The rows of a group lie close to one hidden flat surface of 10 dimensions, which passes through zero. Surfaces can cross.
In the rows, zero is written as 128.
Known rows, each followed by its group:
[185 185 209  69 115 127  98 114 141  81 136 143 132 119 120 173 116 113
 123 125  88] -> z88
[171  88  50 178 154 142 124 149 108 130 135 118 120 127 153  92  81 133
 128  92 125] -> z537
[ 67 120 125 102  99 160 145 132 153 181 121 126 136 138  95 115 154 141
 166 125 143] -> z987
[142 117 162  46  93 148 117 121 141  93 141 111 121 140 146 192 109  85
 177  90 138] -> z180
[102 126 124 135 154 104 148 133 160 168 156 157 150 140 132 129 166 131
 140 104 186] -> z88
[166 125 126 121 129  80 140  99 176 104 134 210 108 109  98 115 118 117
 134  87 154] -> z180
[163 101 151  73 152 129 130 162  60 103 153  95 122 122 145 133 146 111
 115 135 171] -> z537
[129 122 120 133  71 129 146  81 157 132 146 168 106 115  81 141  92 144
 119  70 111] -> z180
[145 114 110 120 109 112 132  90 106  90 121 101 154 136 166 130 124 156
 132 115 135] -> z88
[126 137 110 145 129  82 137 109  73 120  82 107 134 112 124 159 153 111
  54 147  70] -> z537
[ 84  84 155 138  87 120 149  99  75  90 168  96  90 129 126 137 135 137
  94 178 162] -> z537
[190 120 102 104 136 135 110 128 101 104 112  80 146 118 196 159 107  95
 158  84 108] -> z180
[111 141 148 132  91 168 138 127 137 187 118  98 100  79 115 157 131  89
 129 123  91] -> z88
[113  81  60 196 102 130 151  98  88 114 128 102 103 106 133 111 111 132
  95 116 113] -> z537
[121 117 171 127  92  93 150  99 160 142 154 155  90  86 105 152 183  96
  98 117 157] -> z88
[ 97 186 126 141 140 130 111  68 143  94 148 159 124  92 114 161 120 133
 133  91  87] -> z987
[114 168 135 126 142 173 119  98  92 126 137  93 135  79 165 139  95 116
 169 116  94] -> z987
[139 115 110 158  93 105 138  69 112 107 127  92 151 115 211 134  90 142
 158 109 125] -> z987
[129 111  95 149 152 142 113 154 107  86 126 134 128 181 107  82 108 183
 108 158 131] -> z180
[162 104 124  88 139 151 111 169 134 108 137 135  91 121  91 139 173 125
 109  96 138] -> z537
[172 118 156 137 136 104 115 157 110  78 150  74 134 159 194 184 159 120
  71 143 137] -> z180
[134 100 168 120 115 140 129 126  85  62 195 132  85 120 106 100 121 162
 101 176 181] -> z88
[114 158 176  85 136 190 118 153 102 141 184 105 137 150 121 184  88 111
 142 125 113] -> z88
[128 164 127 135 122 143 115  90 161 130 134 146 104  73 120 164 126 104
 141  80 102] -> z987
[ 87 102 101 118 108  94 138 136  99 142  99  97 154 188 129 195 121  82
  89 125  98] -> z537
[ 97 124 108 117 104 117 130  97 110 115 132 129 157 177 132 154  72 126
 138 117 118] -> z180
[133 136  99 113 158 174  89 183 107 117 113 118 131 178  98 141  94 120
 112 128  80] -> z537
[119 159 110 145 196 135 124 106  67 121 133 134 115  42 142  94 118 101
 147 120 106] -> z180
[ 77 147 145 121 151 175 112 173 124 154 140 128 136 169 111 130 103 118
 142 160 114] -> z88
[107 129 139  97 118 126 115 137 156 111  90 151  99 132  92 147 129  80
 139 136 109] -> z987
[117 155 104 164 149 105 154  99 135 212 106 112 182  90 193 108 125 118
 179 106 129] -> z88
[ 84 181 114 126 193 129 113 111  91  91 173 183 119 119  64 152 111 109
  91 102 101] -> z180
[119 152  94 127 162 152 110 115  94  73 172 167 110 132  75 151  93 136
  96  85  95] -> z180
[111  77 113  64 121 107 159 133  58 138 103  75 121  94 128 151 204  93
 118 106 154] -> z537
[118 106  78 143 115 123 114 108 139  82 103 117 139 172 150 136  91 134
 150 107 121] -> z987
[147 128 180 107 154 105 126 127 127  78 158 151 117 127 134  92 155 156
 125 168 186] -> z537
[119 161 140 180 145 131 145 105  84 159 206 134 139 102 114 165 132 141
  49 108 103] -> z987
[ 88 132 160 121 104 166 128 134 112 123 177 101 126 162 131 156 111 138
 128 153 143] -> z88
[ 85 116 140 179  97 100 164 105 127 152 140 149 126 137 103  90 130 164
  92 179 143] -> z180
[155 150 129 111 194 127 102 159  77  86 101 116 147 139 164  76  93 125
 169 176 129] -> z987
[ 96 125 136 100 152 113 145 129 119 143 180 152 146 139 124 122 149 139
 143 111 191] -> z88
[ 46 144 134  97 149 122 140 122 134 148  96 147 147 137  99  94 160 135
 168 165 151] -> z537
[ 97 120 166  77 114 151 132 159 151 150 116 140 114 141  75 102 163 142
 144 166 157] -> z987
[ 69 146 118 152 146 103 135 128  73 143 121 128 135 161  91 172  98  94
  59 159  66] -> z987

New rows. What belongs after each?
[ 85 170 202 115  88  98 118 101 186 118 103 130 137 157 128 169 148 120
 145 190 113] -> z88
[165 106 147  56 166 120 112 167  83  62 129 122 121 143 101 140 195 128
  83 137 145] -> z537
[134 164 121 137 174  97 116 115 119  78 165 175 149 159 106 164 116 140
  67  96 109] -> z180
[107 125 152 132 118 124 119 115 164  81 136 131 129 149 148  93 157 185
 141 171 181] -> z88
[125 161 186 101 138 105 132 122 143 116 125 174 114 112  69 112 165 135
  98 161 124] -> z987
[167 135 121  82 129 152 120 138 126 127 125 136 110  83 104 146 142 115
 128  68 112] -> z88
[176 124  95 136  88 119 133 128 159 163  94  91 187 174 175 170 117 150
 124  81  95] -> z180
[208 142 108 123 129 115 107 120 166  98  59 158 107  73 107  94 151 130
 128 103  88] -> z88
[167 186 179 102 117 109 109  71 172  65 128 181 106  64  87 129 163 146
 117 114  99] -> z987
[117 143 134 131 194 185 109 160  83  95 196 121 133 148 128 107 102 168
 123 146 147] -> z987
[ 92 164 139 125 182 175 100 153  89 118 162 126 107 119 104 152  97  94
 117 141  89] -> z987
[115 103 103 151 137 104 147 116 132 132 135 146 129 137 143  92 120 134
 137 138 168] -> z537
[112 143 148 147 186 152 123 162  94 145 203 125 119 118 147 111 120 124
 124 151 164] -> z987
[162 112 114 134 126 172 109 134 145 104 171 107  94 115 156 159 120 117
 137  79 140] -> z987
[121 117 146  87 103 137 136 159 140 125 115 139 125 164  49 112 169 160
  95 154 129] -> z987
[ 98  83  71 116 148 162 133 144 113 118 164 121 142 166 130 107 143 181
 142  88 188] -> z88
[139 168 126 187 159  91 147  86  98 149 128 124 149  57 178  99 149 137
 118 138 121] -> z180
[121 108 115  82 159 145 132 158 112 146 126 120 143 138 146  85 136 132
 191 121 184] -> z537
[118 158 184 116  97 116 139  77 111  80 148 139 143 121 114 112 141 197
 110 166 133] -> z987
[174 132 117 157 204  92 103 154 132  88 140 156 110 129 158 122 102  85
 126 126 133] -> z987
[ 74 114  90 140  98  62 133 100 171 120  72 165 130 177  89 152 128 100
 114 131 106] -> z987
[157  96 154 110  53  78 147  88 144 100  81 102 149 136 170  99 144 161
 159 160 161] -> z987
[ 86 164 139 129 138 138 140 116 156 169 131 188 117  93  62  77 145 154
 139 130 128] -> z180
[141  74 138 109 103 122 125 176 135 114 114  90  98 167 140 147 136  83
 123 160 158] -> z180
[119 139  97 159 124 145 127 120 156 160 114 140 127 118 124 115 110 131
 145 111 104] -> z537
[128 138 127 108 133 201 111 129 120 126 159  95 114  95 162 123 110 135
 195 103 139] -> z987
[113 167 165 130 100  66 166  87  94 176  83 137 170 111 100 122 151 140
  79 172  83] -> z987
[131  97  93 152 105 178  95 160 165  61 115  93 116 200 141 117 137 189
 118 143 129] -> z88
[116 164  95 144 135 123 115  71 142  76 131 169 147 127 109 130 125 185
 109  87  93] -> z987
[ 76 130 158 153 107 127 141 133 155 148 152 160 121 157  64 109 150 164
  90 182 142] -> z180
[212  92 152 139  71  61 162 114 123 163 104  94 139 104 167 139 151 130
  83 129 135] -> z987
[144 125 150  94 155 138 107 145 153  92 109 136 113 115 167  78 123 112
 223 151 173] -> z987
[110  94  69 138 112 106 142 139 162 181  77 131 155 161 130 122 130 117
 154 105 130] -> z987
[158 115 110 117 148 156 123 191  98 160 114 105 125 143 111 121 129 114
 106 126 102] -> z987
[112 111 132 143 101 120 151 130 163 161 131 168  85 111  73 125 133  99
 112 127 136] -> z180
[199 112 175  95 105 131 134 144 164 124 137 140 115 107 126  82 186 176
 141 130 184] -> z987
[ 97 101 141 112  86 137 152 116 118 159 147 104 113 108 126 154 144 100
 135 118 155] -> z537
[195  98  90 136 180 154 109 178 116 102 151 157  63  85  83  75 159 137
  99  92 152] -> z537
[184 154 160 124 175 152 116 141 113 101 188 138 126  97 144  84 139 176
 128 128 158] -> z987
[134  53 114 114  87 120 151 127 187 131 177 145  96 140 146 121 147 135
 160  82 232] -> z537
[161 161 181 122 158  75 130 106 139 116 139 158 157 113 170  78 139 152
 160 162 175] -> z537
[102 157 100  81 150 179 112 131  96 157 107  95 193 145 150 154  99 131
 192  84  93] -> z88
[ 80  82 102  96 158 118 146 162  78 149 126 107 148 169 141 123 132 100
 151 135 180] -> z537
[140  99 131 103  95 160 115 172 122 155  89  32 159 165 195 178 136 102
 159 124 107] -> z180
[110 120 139  91 143 146 112 145 158 106 112 130 126 138 153  74 125 131
 226 160 187] -> z987
[ 87 113 139 126  75 125 158  98 140 165 129 143 102  93 108 119 113 109
 156 141 134] -> z180
[152 134  97 178 119 151 115 129 153 143  70  90 129 110 175  91 110 148
 158 150  86] -> z88
[157 165 169 108 147 124 112 122 104 115 110 124 119  82 126 140 122  99
 111 139  80] -> z987
[152  91 163 116  99 144 126 156 149 121 135 114  83 113 124 117 161 123
 133 156 169] -> z180
[162 138 179 105 155 137 119 147 169 153 153 141  99  64 175  78 159 102
 203 131 197] -> z987
[178  88 145 142 119 180 109 185 103  98 152  50  77 115 159 159 168 122
  77 147 126] -> z180
[158 121 187  86  69 138 140 118  81 113 107  72 122 111 135 139 125 130
 110 172 103] -> z987
[129  99  89 151  88 140 141  98  82 123 112  70 126 117 154 156 108 129
 102 103  88] -> z537
[111 167 144  98 141 105 129 121 144 183 127 135 185 146 149 183 118  92
 151  92 119] -> z88
[ 71 153 137 132 139 182 142 108  64 180 118  98 113  47 126  82 124 113
 165 155 111] -> z537
[107 148 126 111 147  93 115 107 124 115  59 137 143 121 147 110 105  81
 184 162 101] -> z987
